There are 3 ways to turn a row about zero (a turn may also mirror it). The second row of each pair is the first, turned, with some noise. The first 27 pairs use one turn. New pairs use 2 turns, one after the other, and a turn may come again.
Some pairs, each with its turns in order after it:
| -41.9 |  -0.2 |   3.4 |   0.1 |   2.1 |   1.1 |  -8.4 |  -2.7 |
|  -3.3 | -13.1 |  -6.1 |  10.2 | -28.2 |  21.3 |   1.0 | -17.1 |	T

|   4.8 |  24.6 |  -8.6 |   3.9 |  -0.7 |  -4.1 | -24.4 |  -6.5 |
|   7.0 |   7.6 |  -3.2 |   5.1 | -15.8 | -23.6 | -20.3 |  -5.8 |	T

|  31.1 |  -5.4 |  -7.0 |  -1.4 |   3.2 |  -6.5 |   4.3 | -36.2 |
|  15.2 |  -7.4 |  -7.5 |   4.9 | -35.8 |   8.2 |  -7.5 | -26.5 |	A

|  -7.9 | -26.9 |  -9.0 | -41.9 |  24.1 |   8.5 |   1.9 | -17.8 |
| -15.0 |   2.8 | -10.6 | -23.4 | -38.7 | -26.2 |   1.4 | -22.5 |	G

| -31.8 |  19.5 |  41.9 | -12.0 |  12.0 |  34.0 |  -5.9 | -35.4 |
| -24.5 |   5.6 |  40.7 |  31.8 |  -4.1 |  12.7 | -44.3 |  15.0 |	A

|  2.7 | -4.6 | 14.3 |  7.4 | 13.6 |  2.8 | 14.7 | 12.8 |
|   4.3 |   5.9 |   7.1 | -17.3 |  10.4 |  13.3 |   6.4 |  -7.3 |	T

| -10.6 | -15.5 |  11.0 | -11.0 |  -2.1 |  -3.6 | -15.3 |  -3.2 |
|  -6.4 | -15.2 |   6.2 |  15.7 |  13.2 |  -5.1 |  -0.7 |  -7.6 |	A

| -11.7 |   5.1 |   1.8 |   4.9 |  -5.4 |  16.4 |   3.0 | -26.3 |
|  -4.9 |  -6.0 |  -9.5 |  24.4 |  -9.3 |  -4.9 | -16.9 |  -4.9 |	G

|  -8.2 |  15.5 |   5.3 | -41.9 |  -9.9 |  -9.2 | -13.6 | -15.1 |
|  -0.4 | -39.5 |  10.8 |  12.1 |   0.4 |  27.0 |  -8.9 |  10.6 |	A

| 28.7 | 23.8 | -1.4 |  4.2 | -1.0 | -6.6 | 11.3 |  3.7 |
|  21.8 |  14.9 |  -3.0 |  -5.3 |  21.3 | -13.3 | -13.8 |   4.1 |	T

| -15.2 |  10.2 |  -2.5 |   0.3 |  15.6 | -10.1 |   1.4 | -22.7 |
|  19.4 |  -6.8 |   8.1 |   6.4 | -21.5 |  10.6 |  -9.5 |   5.4 |	T

| -16.6 | -41.9 |  -2.2 | -31.8 |   1.6 |  14.4 |  -5.1 |   8.4 |
| -23.4 | -34.4 |  26.3 |  -7.3 |  15.0 | -22.1 |   7.6 | -15.7 |	A

| -11.7 |  -8.4 |   3.9 |  -0.7 |  19.7 | -21.5 |  -8.4 |  -7.8 |
|   0.7 |   3.9 |  -1.0 | -16.8 | -23.7 |  14.9 |  -5.0 |  10.4 |	G

|   5.6 | -41.9 | -21.3 |  14.5 | -18.2 |  39.3 |  -6.6 |  40.7 |
| -50.0 |  -6.2 |   5.0 | -14.7 |  48.3 |  -0.3 |  11.2 | -28.2 |	G

|  16.0 | -13.5 | -27.1 |  -4.2 |   7.8 | -11.2 |  -3.2 |   9.9 |
|   3.4 | -12.0 | -22.4 | -20.1 |  -6.9 | -10.8 |  10.1 | -11.6 |	A

|  36.0 | -13.0 |  -9.3 |   0.4 | -16.5 | -17.1 |  25.7 |  -3.3 |
|   0.6 |  -0.1 |  47.4 |  -0.4 |   5.3 | -21.8 |   3.6 |   9.8 |	G

|  -3.5 | -23.7 |   8.8 |  17.8 |  14.2 | -41.9 |   0.2 |  38.8 |
|  33.9 |   1.4 | -22.2 |  -2.6 |  34.7 | -41.1 |  11.9 |   5.6 |	A

|   2.1 |  40.1 |  -7.2 |   1.4 |  -6.7 | -24.9 |  21.0 |   2.7 |
|  38.9 |   0.5 | -19.3 |   8.8 |  12.1 |  -2.6 | -21.9 |  -5.9 |	T

|   2.1 |  -5.9 |   6.1 |  19.2 | -13.7 |   2.0 |  -2.4 | -13.2 |
|   2.6 |  16.2 |  -0.5 |  12.7 |   0.8 |   7.5 |   2.6 | -15.3 |	A

| -10.2 | -18.9 |  41.9 |  12.2 | -15.4 |  12.3 |  11.3 |  11.8 |
|  -7.2 | -35.7 |  -9.7 | -13.8 |  25.4 |  -3.6 | -28.2 |  12.7 |	G

|  -1.7 |  14.9 | -20.2 |  41.8 |  -8.5 |   0.9 | -13.3 |  -1.3 |
|  -8.7 |  36.5 | -30.1 |  -2.4 |   9.0 |  14.1 |   1.0 |  -8.0 |	A

|  -4.0 | -20.3 |   8.7 |  13.4 |   7.7 | -18.0 |   3.4 |  -8.7 |
| 14.9 | -5.6 | 13.3 | -0.7 | -5.3 |  4.5 | 27.9 |  0.5 |	T

|   7.0 |  -1.5 |  23.4 |  -7.2 |  -1.8 |   9.3 |  -2.1 | -16.7 |
|   8.0 | -25.9 |  -2.6 |   6.4 |  -8.9 |  -8.5 |  -5.5 |  -5.6 |	G

| -4.7 | -1.6 | 14.8 | 22.2 | -6.2 | -5.2 | -9.4 | -5.7 |
|  -2.4 | -15.1 |   2.3 |   7.4 |   2.2 |  19.6 |  -9.2 |  12.7 |	G

|  18.3 | -20.5 |  41.9 |  29.6 |  12.6 | -16.9 |   6.3 |   1.9 |
|  22.0 |  25.0 |  19.3 | -22.1 |   6.1 |   2.7 |  40.8 |  -6.9 |	T

|  -2.1 |  15.3 | -15.9 |   2.0 |  24.8 |  11.5 | -16.1 |  -2.8 |
|  -6.0 |  -7.9 |  15.7 | -10.9 | -14.9 |  -7.5 | -29.1 |  -6.2 |	T

|  34.7 |  13.0 |  27.6 |   7.1 |   8.7 | -13.2 |  14.7 | -18.2 |
|  37.3 | -18.8 |  28.3 |   3.6 |  -8.3 |  -0.4 | -11.6 |   3.3 |	G

New pairs. What belongs after each?
| -4.5 | -0.8 | -0.6 | 10.6 |  2.3 | 20.3 |  6.2 |  5.9 |
|  -5.1 |   8.0 |   8.3 |  -1.4 | -18.7 |  10.2 |  -5.3 |   1.1 |	T T

|  -4.7 | -10.7 |  -0.2 |  39.7 |   7.2 |  -8.6 |   5.3 |  23.1 |
|  10.3 |  -8.5 | -33.3 | -10.8 |   0.8 |   4.0 |  -0.2 | -32.6 |	G G

| -23.8 |   5.8 |   3.7 |   4.7 |   3.4 |  16.0 |   7.2 |   1.1 |
|  -7.6 |  -2.8 |   2.5 |  11.4 |   9.0 |  -3.2 | -10.1 |  23.1 |	A A

|   4.8 |  19.8 |   7.4 |  41.7 | -10.6 | -29.2 |   6.6 |  -2.8 |
| -21.5 |  23.4 |  -5.6 |  15.6 | -10.2 | -27.8 |  17.6 |  26.7 |	G A

| -20.0 | -12.0 | -23.2 |  -0.9 |  -6.0 | -12.5 | -22.3 |   3.7 |
|  -4.8 |  20.0 | -26.1 |   9.7 |  17.5 | -12.9 | -12.0 |   5.2 |	G G

|  0.2 | -7.5 | 17.7 | -9.3 | 20.0 | 25.9 |  2.0 |  7.6 |
|  -1.3 |  -7.8 |  -7.9 | -11.6 |   5.2 |  10.9 |   0.0 |  34.7 |	A G

|  -1.1 |   1.1 |   3.7 | -18.1 | -22.9 |  -1.5 |   9.1 |   3.8 |
| 18.8 | -2.6 | -9.6 | -9.6 | 12.8 | -9.1 |  2.8 |  4.3 |	G A

|   7.9 | -27.1 | -25.2 |  -3.4 |  -8.1 |   4.5 | -12.8 |  25.6 |
| -16.7 |  14.2 |  -6.3 | -22.8 | -24.6 |   3.1 | -19.3 |  17.5 |	T G

|   1.8 |   7.9 |  23.3 |  11.6 |  -3.1 |  28.7 | -14.6 |  10.6 |
|   6.8 |  12.2 | -13.8 |  12.7 | -22.6 |  13.1 | -27.3 |   1.0 |	T T

|   1.8 |  -4.6 | -14.7 |  20.5 |  -1.4 |  -7.2 |  16.0 | -12.9 |
|  -3.1 | -11.5 |  -6.0 |   5.6 | -21.8 |  22.0 |  -5.2 |   2.8 |	A A

|  -0.2 | -16.9 |  -2.2 |  -4.4 |  21.0 |   7.4 |  -8.3 | -22.9 |
| -16.2 | -11.4 |  -0.9 |  10.8 | -20.7 |  15.7 |   7.3 |  14.4 |	A G

| -18.1 | -40.2 |   1.3 | -28.3 |   9.4 |  12.7 | -11.1 |   4.0 |
|  21.3 | -12.8 |  10.8 |  16.5 |  25.8 | -23.1 | -24.1 | -18.9 |	A A

| -27.5 |   2.7 |  -9.0 |   0.4 |   5.8 |   2.3 | -12.3 |   9.0 |
|  -4.1 | -17.5 |   2.8 | -16.4 | -18.2 |   5.8 |  -5.8 |  -7.7 |	A T

| -21.3 |   5.2 |   3.3 |  17.9 |  -8.7 |  13.9 |   4.1 |   3.0 |
|  22.6 |   3.0 | -21.6 |   3.4 |  -0.5 |   7.2 |  -4.3 |  -5.1 |	A G

|  -0.2 |  25.5 | -11.9 |   6.2 |  -5.3 | -10.3 |   2.0 |   4.2 |
|   0.7 |  12.0 |  -6.3 |   2.9 |  11.5 |  -8.8 |  12.5 | -21.0 |	A G

|  -2.7 |   6.9 |   2.7 |   3.7 |  -7.4 |  19.5 | -11.5 |  17.6 |
|   3.5 | -16.6 |  22.8 |  -2.3 |  -0.8 |   5.2 |  -6.5 |   3.9 |	G T

|   6.2 |  -5.4 | -27.1 |  18.6 |  -2.7 |  10.9 |  -2.4 |   5.7 |
|  -5.7 |  15.9 |  10.2 |   6.9 |   0.2 |   3.1 | -30.6 |   8.6 |	G A

| -18.6 |  -4.0 |  -0.4 |  -2.4 |  24.3 |   2.9 |  -3.2 |  37.9 |
| -13.7 | -30.8 |  23.5 |  -0.9 |  -5.0 |   4.7 | -13.2 | -25.8 |	T A

| -30.5 |  15.4 |  10.8 | -17.5 |  -1.0 |   9.4 |   7.7 |  -0.6 |
| -32.1 |   2.4 |   6.5 |  18.7 |   1.1 |  -6.9 | -16.9 |  -3.5 |	T T

|   5.0 |  -8.3 |  -1.1 |  -4.4 | -20.6 |  -0.5 |   7.8 |  13.7 |
|   9.1 |   7.2 |  -4.2 | -20.8 |  -3.1 |   3.2 |  -6.9 |   7.7 |	G G

| -13.8 |  -0.8 |  12.1 | -10.0 |   3.6 |  23.3 |   0.7 |  16.1 |
| -16.4 |  -5.2 |  -4.5 |   9.6 | -14.1 |  14.7 | -16.0 |   3.7 |	T T

|  31.6 |  11.6 |  23.7 |   4.5 |  -5.6 |  21.0 | -30.1 |  20.8 |
|  15.8 | -10.7 |  -1.7 |  24.6 |  25.7 |  12.6 |  -1.1 | -41.5 |	A T

| -11.9 |  -6.7 |   2.6 |  -4.0 |  15.6 |  -9.5 |  -7.7 |  -1.7 |
| -10.8 |  -8.8 |   8.4 |  -6.1 |  -0.3 |  12.7 |  13.3 |   0.1 |	G A

|   7.4 |  17.3 |  29.4 |   3.7 |  -1.2 |   1.5 | -34.6 |   2.2 |
|  -5.3 |  38.0 | -17.5 | -12.2 |  19.9 |  -7.2 |   4.1 |  -0.2 |	A A

